Every row belongs to one group in each of 4 separate groupings. Each group adds its own fixed numbers to the row, and there is some noise. The rows also spread widely along 12 directions, which tell nothing about the answers.
(in the rows, 128 means zero)
Known rows, each followed by its group in each grouping:
[111 131 190 142 112 125 129 120 148 137 129 125 112 150 145 112 126 141
 119 102 154 128  83 128 102 140 116 147 124 123 117 135 101 131 112 127
 145 127 124] -> j_521 j_591 zev (2)
[127 117 105 119 111 127 142 172 150 147 112 103 124 151 132 140 153 114
 192 124 101 144 145 133 109 109  95 120 156  99 123 149 142 145  89 117
 150 124  84] -> j_360 j_389 lar (2)
[123 102  84 105 119 157 141 138 119 159 134  75  89 106 143 159 143 121
 184  98 124 176 174 115  82 110  56 117 175 145 101 128 153 115  80  80
 171 125  72] -> j_32 j_389 leb (1)
[107 151 174 139 119 141 135 156 123 124 120 136 121 147 134 129 110 155
 113 114 170 104 106 141 136 126 155 103 106 121 158 142 109 130 139 135
 172 117 118] -> j_22 j_524 lar (4)
[106 149 144 160 117 143 152 157 121 176 126 151 119 134 141 121 118 137
 155 131 137 125 119 126 127 117 107 112 108 105 127 148 102 159 148 123
 138 108 107] -> j_521 j_655 leb (0)
[125 148 145 110 119 107 144 133 132 116  91 106 145 156 125 152 123 145
 122 134 125  88 125 142 136 117 154  98 113 111 154 137 106 131 116 145
 153 121 113] -> j_986 j_591 zev (0)
[129 129  96 144  98 117 139 132 145 132 136 107 123 114 145 138 134 139
 143 156 113 136 154 131 111 114 125 158 139 128 126 123 139 124 125 109
 148 142 127] -> j_22 j_524 kimo (1)
[125 131 160 124 133 163 129 178  98 131 109 124 108 127 140 141 110 175
 171 113 168 102 148 136 135 131 105  74 108 119 154 145 117 150 121 113
 169 125 103] -> j_529 j_655 kimo (3)
[110 105 115  75 147 106 168 117 150  68 175 106 119 127 111 160 157 142
 127 121  89 133 145 162 155 109 142  95 120 102 168 106 162 104 105 131
 180 122 134] -> j_986 j_389 lar (3)
[ 96 143  23 128  96 162 150 112 106 115 150 154 117  80 117 152  91 141
 114 169 101 125 185 135 132  99 139 108  97 133 131 107 148  97 166 105
 178 133 111] -> j_32 j_389 lar (4)
[137 123 101 125 145 137 128 147 130 117 115 120 103 141 107 137 126 105
 159 117 102 132 121 120 124 122  98 103 140  95 122 168 125 155 103 112
 134 135  85] -> j_529 j_524 leb (3)
[ 92 142 109 168 107 136 136 144 159 130 118 161  91 168 115 110  84 139
 103 103 149 119 121 166 124 113 161 121 135 114 136 157  96 161 154 116
 139 120 125] -> j_360 j_524 leb (3)
[136  94 146 112 141 104 144 129 180  75 155  96 105 124 123 141 128 202
 127 111 136 136 143 172 117 158 128 138 124 106 147 120 141 152 101 123
 164 141 159] -> j_32 j_389 lar (3)
[151 139 112  82 164 115 137  68  97 140 117 116 132 104 136 169 132  67
 125 129  73 118 110  95 136 102 129 115 135 140 103 128 122  85 104 110
  87 128 139] -> j_521 j_524 leb (4)
[ 97 166 160 124 118 116 141 146 144 126  93 139 141 210 112 116 107  76
  90  90 138 104  74 149 142  86 178  90 139 116 153 142  91 123 131 147
 151  95  90] -> j_32 j_389 lar (4)
[154  89 132  75 170 108 145  93 155 115 144  95 103 130 132 171 150 149
 152  91 105 142 139 141 127 116 111 111 153 124 130 124 137 117  81 103
 112 136 155] -> j_22 j_655 kimo (4)
[ 83 133 122 104 124 108 177 136 134 100 176 164 145 153 121 137 154 117
 157 170  89 108 132 148 194  83 164  69  99  95 180  92 140 112 153 148
 148  86 136] -> j_986 j_591 leb (4)
[110 131 150 139 121 131 138 173 152 145 129 137 104 161 148 110 117 147
 157 124 156 130 125 139 127 122 135 125 139 111 149 139 119 154 140 122
 127 106 141] -> j_986 j_524 lar (4)
[121 126 136 105 159 109 155  86 137  66 156 157 126 111 101 165 104 198
  83 130 111  77 126 162 179 138 186  82  60 102 172 128 116 129 147 149
 133 139 184] -> j_986 j_655 zev (4)
[141 133 126 112 151 128 141 114 120 156 108  88  95 102 154 159 122 136
 102 109 127 144 132 128 101 126 131 163 153 150 105 137 121 122 117 100
 116 128 139] -> j_986 j_389 leb (3)
[109 146 126 182 114 149 153 179 148 172 131 114 101 119 140 131 125 159
 124 112 132 154 135 145 110 122 105 160 117 102 128 168 120 168 151 105
 164 130  89] -> j_529 j_655 kimo (3)
[145  96  99 126 139 125 121 105 157  80 148  95  95 113 117 135 122 142
 139 125 118 150 136 123  89 155 102 152 148 120 109 128 151 144  88 101
 139 159 134] -> j_32 j_524 lar (1)
[116 129 106 129 159 151 152 122 122 127 147 145  94 109 121 146 107 126
 125 104 130 140 121 128 135 105 125  96 121 129 129 140 129 136 139 105
 126 128 131] -> j_32 j_524 lar (1)
[122 136 154  99 136 143 135 114  98 138 115 129 123 130 130 155 121 119
 143  97 145 106 106 118 136 116 116  59 113 126 133 145 113 110 102 126
 144 121 109] -> j_360 j_524 lar (0)
[113 142 115 148 129 155 148 183 112 145 112 107 101 110 134 152 115 173
 140 135 144 127 165 139 119 129 131 122 118 117 145 153 134 161 139 106
 173 119 106] -> j_986 j_524 leb (0)
[129 134  88 133 123 137 145 152 118 119 118 137 118 124 126 142 121 141
 140 160 110 120 148 138 130 112 145 126 125 118 131 127 135 140 134 114
 150 130 119] -> j_22 j_389 leb (2)
[124 140 135 125  97 133 127 131 156 148  95 159 119 180 120 113  85 144
 147  93 151 110 103 143 118 115 109  79 116 106 124 165  84 150 123 140
 126 121  99] -> j_32 j_389 lar (2)
[132 147 173 139 177 158 127 170  65 118 101 104 106  95 148 161 119 154
  97 133 172  97 130 127 127 145 173 129 119 159 142 130 131 143 133 103
 157 128 143] -> j_360 j_389 kimo (0)
[126 150 119 147 115 142 106  94 103  94 108 132 114 140 113 125 102  91
  82 138 131 109  82 104 102 138 143 136 123 129 103 143 114 117 116 125
 151 143  94] -> j_22 j_524 leb (0)
[132 130  96 125 124 151 135  98  97 115 154 109 122  58 119 176 141 152
 121 159  88 131 140 103 119 139  95 133  81 120 107 143 155  97 116 116
 182 158  87] -> j_22 j_389 kimo (4)
[129 163  96 177 130 143 140 131 110 136 115 132 131  99 107 151 119 105
 110 154  84 123  90 102 121 129 121 135  83  98 100 181 120 150 140 130
 133 151  73] -> j_360 j_591 lar (1)
[139 137 131 104 115 121 107 119 116  76  88  96 138 168 125 133 105 102
 127 134 132  91 119 127 110 133 154 113 141 131 140 120 120 113  89 128
 154 134 113] -> j_986 j_655 lar (1)
[130 137 200 130 182 145 120 150 103 102 119 123  95 142 141 121 113 113
  92  97 174 117  72 123 127 143 162 129 141 142 142 129 118 140 122 112
 130 123 149] -> j_529 j_524 lar (3)
[107 143 110 129 135 147 165 136 129 164 115 151 109 121 131 147  96 159
 123  94 137 118 143 154 141  93 134  88 114 121 138 148  97 145 160 113
 134 119 120] -> j_32 j_655 zev (3)
[115 118 132 104 165 153 152 136 100 123 164 149  93  90 147 150 118 169
 139 136 144 128 142 131 153 129 139 100 105 137 147 111 144 123 146 113
 131 114 169] -> j_986 j_389 lar (4)
[125 137 149 120 120 133 118 122 107 136 113 133 129 139 132 133 123 107
 159 131 133 101 104 107 131 129 119  90 123 124 125 145 109 118 108 129
 133 123 107] -> j_360 j_524 leb (4)
[122 137 122 141 152 145 129  87 111 131 135 157  97 115 124 130 103  98
  88 111 128 132  72 100 117 123 124 128 126 140  93 141 104 128 136 120
  98 138 124] -> j_32 j_389 zev (1)

New rows, each followed by its group in each grouping:
[141 108  60 110 123 158 145 141 111 183 119 117 100 101 159 150 143 116
 214 135 103 161 170  97  96  95  62 128 168 130  91 130 144 126 105  84
 115 133 102] -> j_22 j_655 zev (2)
[159  97 137 110 169  90 141 101 157 113 145 136 120 147 133 131 151 110
 162 128  92 131  87 116 134 122 119 128 152 100 115 128 120 149  97 133
  61 139 164] -> j_22 j_655 zev (1)
[150  89 110 113 142 145 106 117 123  62 134 111  80 108 117 139 114 177
 147 137 144 126 147 128  93 174 106 131 136 126 115 124 146 142  86 105
 161 156 130] -> j_22 j_389 leb (3)
[137  99 100 124  94 117 119  53 173 112 162 143 102 102 120 130  93 200
 142 133 127 124 139 130 105 167  86 124  95 110 104 137 110 131 114 125
 118 160 158] -> j_32 j_524 leb (4)
[133 114 119 145 133 143 120  63 138 139 135 136  78  94 143 131  82 169
  90 105 151 138 119 121  76 161 110 171 125 145  83 134 104 134 124  97
 105 158 168] -> j_521 j_655 zev (0)
[118 124 105 125 138 131 160 148 143 154 145 132 107 123 138 138 135 124
 162 119 103 152 144 136 127  94 111 125 137 111 130 137 137 138 127 104
 131 118 133] -> j_521 j_524 lar (2)
[156 115  92 143 135 124 110 115 142  83 122 146 107 120  95 136  90 167
 150 156  97 102 130 124 121 160 100 113  92  89 111 172 119 177 111 132
 117 165 122] -> j_521 j_389 kimo (1)
[135 135  97 115  86 129 112 111 156 138  88  85 110 165 138 128 107 101
 128 105 124 140 130 125  72 119 114 155 170 130 101 148 118 110  89 106
 145 139  96] -> j_986 j_524 lar (2)
[ 82 150 145 148  65  92 152 135 187 121 131 120 157 196 108 121 141 108
 108 107 115 117  98 167 131  97 150 108 121  80 159 146 109 125 120 157
 189 114  82] -> j_360 j_524 lar (0)
[120 138 130 126 129 121 149 113 113 113 156 153 134 101 137 145 127 150
 123 172 115 103 126 128 160 122 158 114  89 119 148 110 127 116 153 132
 133 126 159] -> j_22 j_524 leb (4)
[119 119 148 100 159 109 159 153 145 132 127 134 107 147 147 136 135 142
 137 113 132 123 123 155 151 103 154 113 149 121 153 122 118 143 133 127
 112 105 162] -> j_986 j_389 zev (3)
[172  89 110  94 176 104 127  83 166 118 115 130  88 122 126 149 103 168
 136  98 107 128 128 139 109 144 114 136 147 117 100 148 112 159  92 107
  62 158 187] -> j_521 j_389 zev (2)
[128 125 111 107 165 133 148 106 129 122 136 139 104 134 113 157 116 120
 129  97 106 125 127 133 144 100 130  86 123 119 131 142 120 129 124 110
 113 123 127] -> j_32 j_655 kimo (4)
[118 140  95 148 133 155 139 168 137 134  94 110  81 130 126 148  93 169
  93 105 141 133 153 151  97 128 152 157 141 129 125 165 125 163 137  97
 161 136 113] -> j_986 j_389 zev (2)
[129 123  92 129 105 120 134 161 162 133 107 117 111 163 128 128 128 127
 175 133 114 133 155 145 116 100 111 121 160 100 132 148 125 151 115 113
 143 129  98] -> j_22 j_524 kimo (3)
[140 137 154 129 165 112 133 103 159 128  93 110  99 174 111 143 112 123
  78  72 127 128  66 130 106 130 141 135 145 110 107 178  90 159 106 130
  91 133 120] -> j_986 j_591 zev (0)
[128 106 101  91 132 121 131  97 135 114 128 133 110 138 127 129 126 102
 157 120 110 129 123 119 120 110 103 103 153 120 110 120 123 118 100 123
 112 130 122] -> j_32 j_389 zev (3)
[160  95 109  97 161 119 135 137 116 107 120  98 120  83 132 173 146 175
 182 156 107 112 168 121 126 150 110 114 129 114 127 126 151 152  89 113
 122 148 151] -> j_360 j_389 zev (0)
[ 87 146 119 132  72 155 162 137 117 191 161 139 129 104 166 129 144 123
 170 143 123 151 132 109 126  94  82 115 103 120 125 128 135  91 145 124
 167 110  94] -> j_986 j_524 lar (2)
[111 121  71 155  89 120 140 137 175  95 141  90  98 115 120 142 103 191
 107 143 124 138 191 169  96 143 150 171 133 120 143 129 144 147 129 102
 186 148 137] -> j_986 j_524 leb (1)
[126 129 140 125 137 122 138  96 128  85 142 151 128 127 120 130 110 147
 104 131 122  97 102 137 138 135 159 114  95 116 137 116 114 128 132 134
 133 140 156] -> j_32 j_655 zev (2)
[135 121  97 114 137 120 114  44 122  85 141 145 112 135 122 125 108  74
  95 140  97 115  85  98 112 129 141 140 138 135  96 112 116  99 114 126
  86 149 150] -> j_986 j_655 zev (1)
[157 104 181  73 140 104 141  85 152 133 133 114 120 124 147 165 124 197
 145  84 146 108 126 155 140 130 107  77 102 126 142 123 103 112  94 123
 114 132 171] -> j_529 j_591 kimo (2)
[117 123 133 127 140 140 133  91 137 117 143 143  83 132 134 130  96 152
  96 100 146 124 113 143 119 132 134 127 121 133 122 135 109 127 137 112
 119 134 154] -> j_986 j_655 kimo (3)
[150 102 188 114 171 106 142 159 150 134 135 113 115 124 147 136 152 166
 174 112 135 125 110 131 142 142 108 117 134  98 144 143 120 169 104 128
 103 129 159] -> j_529 j_524 zev (3)
[130 126  54 143  90 131 132 163 149 129 106 108 116 130 120 130 115 140
 190 159 101 131 184 134 104 120  95 129 142  97 121 150 134 161 117 108
 160 138  84] -> j_32 j_524 leb (3)
[122 126 131 157 152 143 142 146 127 125 145 129  99 129 123 127 133 139
 142 138 115 140 104 115 116 146 109 140 117  94 117 155 129 173 129 121
 125 128 116] -> j_986 j_655 leb (0)
[139 103 133 118 169 107 163 148 149  97 151  92 118 101 119 172 171 173
 145 133  97 137 140 141 138 133 128 130 123  92 151 137 159 158 101 123
 154 142 140] -> j_22 j_524 zev (0)
[123 150 158 142 161 137 161 162 110 124 128 136 120 132 146 140 130 126
 103 131 135 119 105 143 143 107 185 139 121 129 152 115 130 138 153 115
 138 117 154] -> j_22 j_655 lar (2)
[127 144 116 143 134 132 152 144 109 133 131  84 125  83 133 163 150 145
 118 165  97 137 140 115 113 141 123 164 109 113 119 140 152 138 123 118
 168 137 100] -> j_986 j_389 leb (0)
[151 149 168 131 152 122 112 130 118 101  82 111 117 144 133 137  92 140
  83 121 155  87 101 141 123 142 170 133 124 137 133 136  97 142 124 120
 126 137 143] -> j_529 j_591 kimo (3)
[129 118 132 127 131 124 155 152 130 144 142 115 122  95 141 152 142 183
 187 150 119 126 164 135 133 137  92 108 104 102 140 136 137 155 118 116
 151 126 134] -> j_521 j_524 leb (0)
[134 133  81 122 148 110 148 120 127 106 132 126 122 120 136 140 127 109
 111 175  87 127 131 128 132 115 168 157 140 122 124 104 145 133 141 120
 102 129 164] -> j_986 j_389 lar (0)
[109 163 150 141 137 124 164 188 106 143  98 107 144 131 141 154 149 118
 116 139 130 107 125 137 146  94 176 125 131 121 163 133 128 136 143 127
 170 110 107] -> j_22 j_524 zev (0)
[126 112  56  86  97 107 130  52 167 134 122 135 115 149 123 136  99  94
 137 107  97 132 143 125 110  88 113 106 166 133 103 121 106  89 104 112
  97 134 130] -> j_32 j_524 zev (4)
[131 101 146 120 147 117 128 135 139  69 151 153 123 158 118 107 141 123
 177 148 115 110  99 119 139 140 122 107 127  92 138 115 133 156 106 138
 118 133 144] -> j_32 j_655 zev (2)
[122 132  84 140 108 128 174 153 149 147 141 106 131  82 129 178 123 212
 152 140 105 125 205 166 136 109 115 109  85 105 155 137 137 149 146 109
 180 139 116] -> j_32 j_655 kimo (1)
[139 130 128 118 127 110 137 115 141 136 116 110 122 131 138 146 119 130
 116 118 123 125 122 139 121 119 134 127 141 132 126 127 113 126 113 118
 123 130 133] -> j_529 j_389 leb (1)
[ 90 119 171  94 145 119 165 130 111 111 182 119 125 125 158 133 180  89
 153 141 115 137 121 128 152  91 130 113 136 136 152  69 154  83 118 113
 167  97 138] -> j_521 j_591 kimo (3)
[152 115  92 108 177 144 129 122  94 115 115 106  90  94 157 152 131  97
 124 142 120 140 141 105 102 116 152 174 185 165 104 104 154 116 113  75
 100 143 169] -> j_22 j_524 zev (2)
[124 108 153  85 134 132 149 191 104 150 131 134 131 135 171 129 164 133
 252 157 136 114 155 109 160 101  98  70 143 112 161 110 141 136 115 126
 124  95 140] -> j_986 j_524 zev (2)
[127 147 151 137 115  91 154 137 146 133 122 114 162 138 146 131 140 124
 130 150 110 106 113 136 137 114 153 139 122 111 144 115 110 137 133 141
 126 127 138] -> j_32 j_655 zev (1)
[122 141 152 154 143 147 137 188 116 154 112 134 109 139 150 116 121 124
 149 130 159 130 110 119 123 124 129 125 141 118 137 139 122 165 140 111
 126 113 125] -> j_529 j_524 lar (0)
[127  91  83 120  77 143  88  81 129  94 148 138 107 122 136  90 119 107
 204 170 114 132 135  79  69 161  43 143 143 114  75 110 134 111  79 116
 135 159 104] -> j_521 j_655 zev (3)
[128 116 188 140 167 125 143 149 137 138 150 109 106 107 133 134 167 138
 149 111 112 149  81 106 117 154  77 150 118  92 110 168 131 161 100 131
 136 136 105] -> j_521 j_389 zev (3)
[130  87 132 124 142  92 161 104 182  89 202 134 116  95 124 144 149 211
 152 153 105 133 146 154 148 149 111 123  90  85 148 114 150 158 128 132
 127 143 188] -> j_32 j_524 kimo (0)
[106 118  85 125 133 120 176 126 129 137 177 141 121  86 138 158 149 137
 143 160  87 137 161 145 155  98 140 117 119 124 139 101 150 122 147 112
 133 121 152] -> j_360 j_389 leb (1)
[151 134 159 101 166 128 139 139  88 137 117 127 131  99 159 153 123 132
 166 143 135 102 126 111 146 123 127  94 114 138 139 120 124 126 120 116
 105 123 164] -> j_521 j_524 lar (1)
[106 107 126  80 164 144 117  91  88  66 148 151  86 130 136 121 113  77
 125 120 146 113 120 117 132 112 148  96 163 162 134  77 139  86 110  99
 130 118 167] -> j_521 j_524 zev (3)
[138 124 130 100 119 124 126 116 124 149 112 113 124 131 142 139 125 117
 178 128 120 122 137 110 115 123  91 106 141 123 117 138 115 116  95 115
 124 123 117] -> j_521 j_524 leb (4)
[126 129 107  99 141 129 138  95 114 134 115 139 103 138 135 146 103 115
 109 119 128 121 120 130 126 107 146 105 142 144 119 122 110 116 128 114
 103 113 148] -> j_986 j_389 leb (0)
[ 87 143 100 131 115 102 184 109 151 149 155 118 132 113 155 147 139 118
  79 136 112 142 150 158 137  74 182 159 145 145 147  78 132 101 165 108
 142 111 172] -> j_32 j_524 zev (0)
[126 116  81 115 130 141 149 117 148 157 133 124  96 129 133 138 123 108
 154 104 108 162 134 129 110  95  87 118 153 117 105 136 126 124 118  99
 114 124 108] -> j_529 j_591 lar (3)
[117 137  68 163 131 145 142 166 133 107 110 142  96 120  99 143  82 182
 118 146 119 112 171 160 122 134 147 121 105 101 137 159 125 189 149 110
 163 136 113] -> j_521 j_389 leb (0)
[153 133 124 118 113 116 113 151 143  91  70 106 130 169 106 142  93 162
 129 122 131  84 139 158 121 141 149 101 124 105 148 155 105 160  96 131
 159 140 109] -> j_529 j_389 leb (2)
[158 121 115  91 168 131 133 115 125 126  85 108  97 131 115 176  94 162
 123  81 137 112 145 145 120 121 124  78 134 132 125 158 107 147 100 105
 121 137 124] -> j_32 j_389 kimo (0)
[ 91 123  95 140  75 111 136  91 170 117 166 158 131 139 114 118 127 125
 132 144  99 121 121 133 131 118 124 119 110  94 127 133 119 111 132 143
 143 136 121] -> j_360 j_524 zev (4)
[105 145 145 140 127 141 140 136 115 137 128 131 110 126 151 125 124 124
  92 131 140 126 103 127 118 122 160 160 130 140 126 126 122 123 144 121
 142 121 137] -> j_986 j_389 zev (2)
[112 115  91 138 126 164 137 150 134 134 151 120  81 118 131 133 129 141
 169 134 123 163 143 111 103 133  84 133 130 110 110 143 151 141 120 102
 151 126  95] -> j_986 j_591 lar (4)
[128 143  87 129 111 107 145 145 145 140 108 110 136 146 136 137 135  95
 133 152  78 129 149 140 120  88 142 155 149 116 124 127 132 128 124 113
 137 125 115] -> j_521 j_389 kimo (2)
[120 103 121 106 161 119 146 140 164  74 151 101  91 169 117 132 145 107
 120  97 112 154 120 150 118 114 155 142 171 113 147 123 159 136  96 105
 147 121 144] -> j_986 j_524 lar (2)
[144 127 116 114 132 121 138 170 138 137  98  91 113 143 152 142 132 138
 158 139 120 129 158 139 111 115 135 148 162 126 133 130 136 147 111 106
 127 125 136] -> j_986 j_389 kimo (2)
[130  99  96 103 144 144 147  96 111 132 174 150 102  69 150 149 132 148
 161 144 112 134 150 113 138 118 101 109 116 130 122 104 146 108 131 102
 112 137 171] -> j_529 j_524 zev (2)
[138 139 107 131 189 114 147 131 135  83 122  97 108 140 107 154 134  90
  74 125  85 136 103 133 128 119 183 160 151 110 131 144 148 152 120 115
 117 133 143] -> j_986 j_524 lar (0)
[128 120 150 124 142 109 136 123 136 106 144 143 117 116 144 138 115 177
 118 151 141  97 135 154 150 141 173 127 113 131 150 107 122 136 144 125
 114 129 195] -> j_360 j_389 kimo (4)
[136 123 109 114 135 124 120 115 125  98 124 134 115 129 121 133 116 128
 135 156 108 110 120 112 127 141 134 128 125 114 121 134 127 130 117 134
 117 139 133] -> j_986 j_389 zev (4)
[167  92  51 108 134 125 112  83 156  82 114 119  87 120  99 158  85 178
 144 130 109 118 170 140 103 144 100 106 128 110 109 141 126 153  94  99
 113 164 139] -> j_529 j_591 kimo (0)
[160 152 149 141 115 104 120 115 140 138  89  96 143 135 148 133 107 135
 114 145 122 107 100 119 100 149 140 166 119 119 111 148 100 144 116 137
 103 149 136] -> j_986 j_655 lar (1)
[140 104 112 110 145 140 111 110 116  82 131 120  97 101 121 141 112 159
 144 139 132 118 140 111 110 161 111 121 128 129 116 124 139 132 100 113
 138 152 133] -> j_32 j_389 zev (4)
[ 83 137 181 153 106 133 148 148 129 152 142 139 125 145 157 113 135 134
 119 117 169 121 106 140 124 118 149 129 129 131 148 109 111 128 143 128
 157 106 138] -> j_360 j_655 zev (0)
[166 131  87 128 135 138 128 158 121 149  84 105 113 115 154 146 117 133
 169 151 119 132 154 115 100 119 123 156 160 131 107 141 135 151 113  96
 108 145 137] -> j_22 j_524 lar (2)
[118 122 142 142 125 113 113 183 169 100 104 104 101 213 120  93 128  88
 162 119 132 134 115 135 100 129 137 149 190 101 137 144 125 173  89 116
 144 113 104] -> j_521 j_524 leb (4)
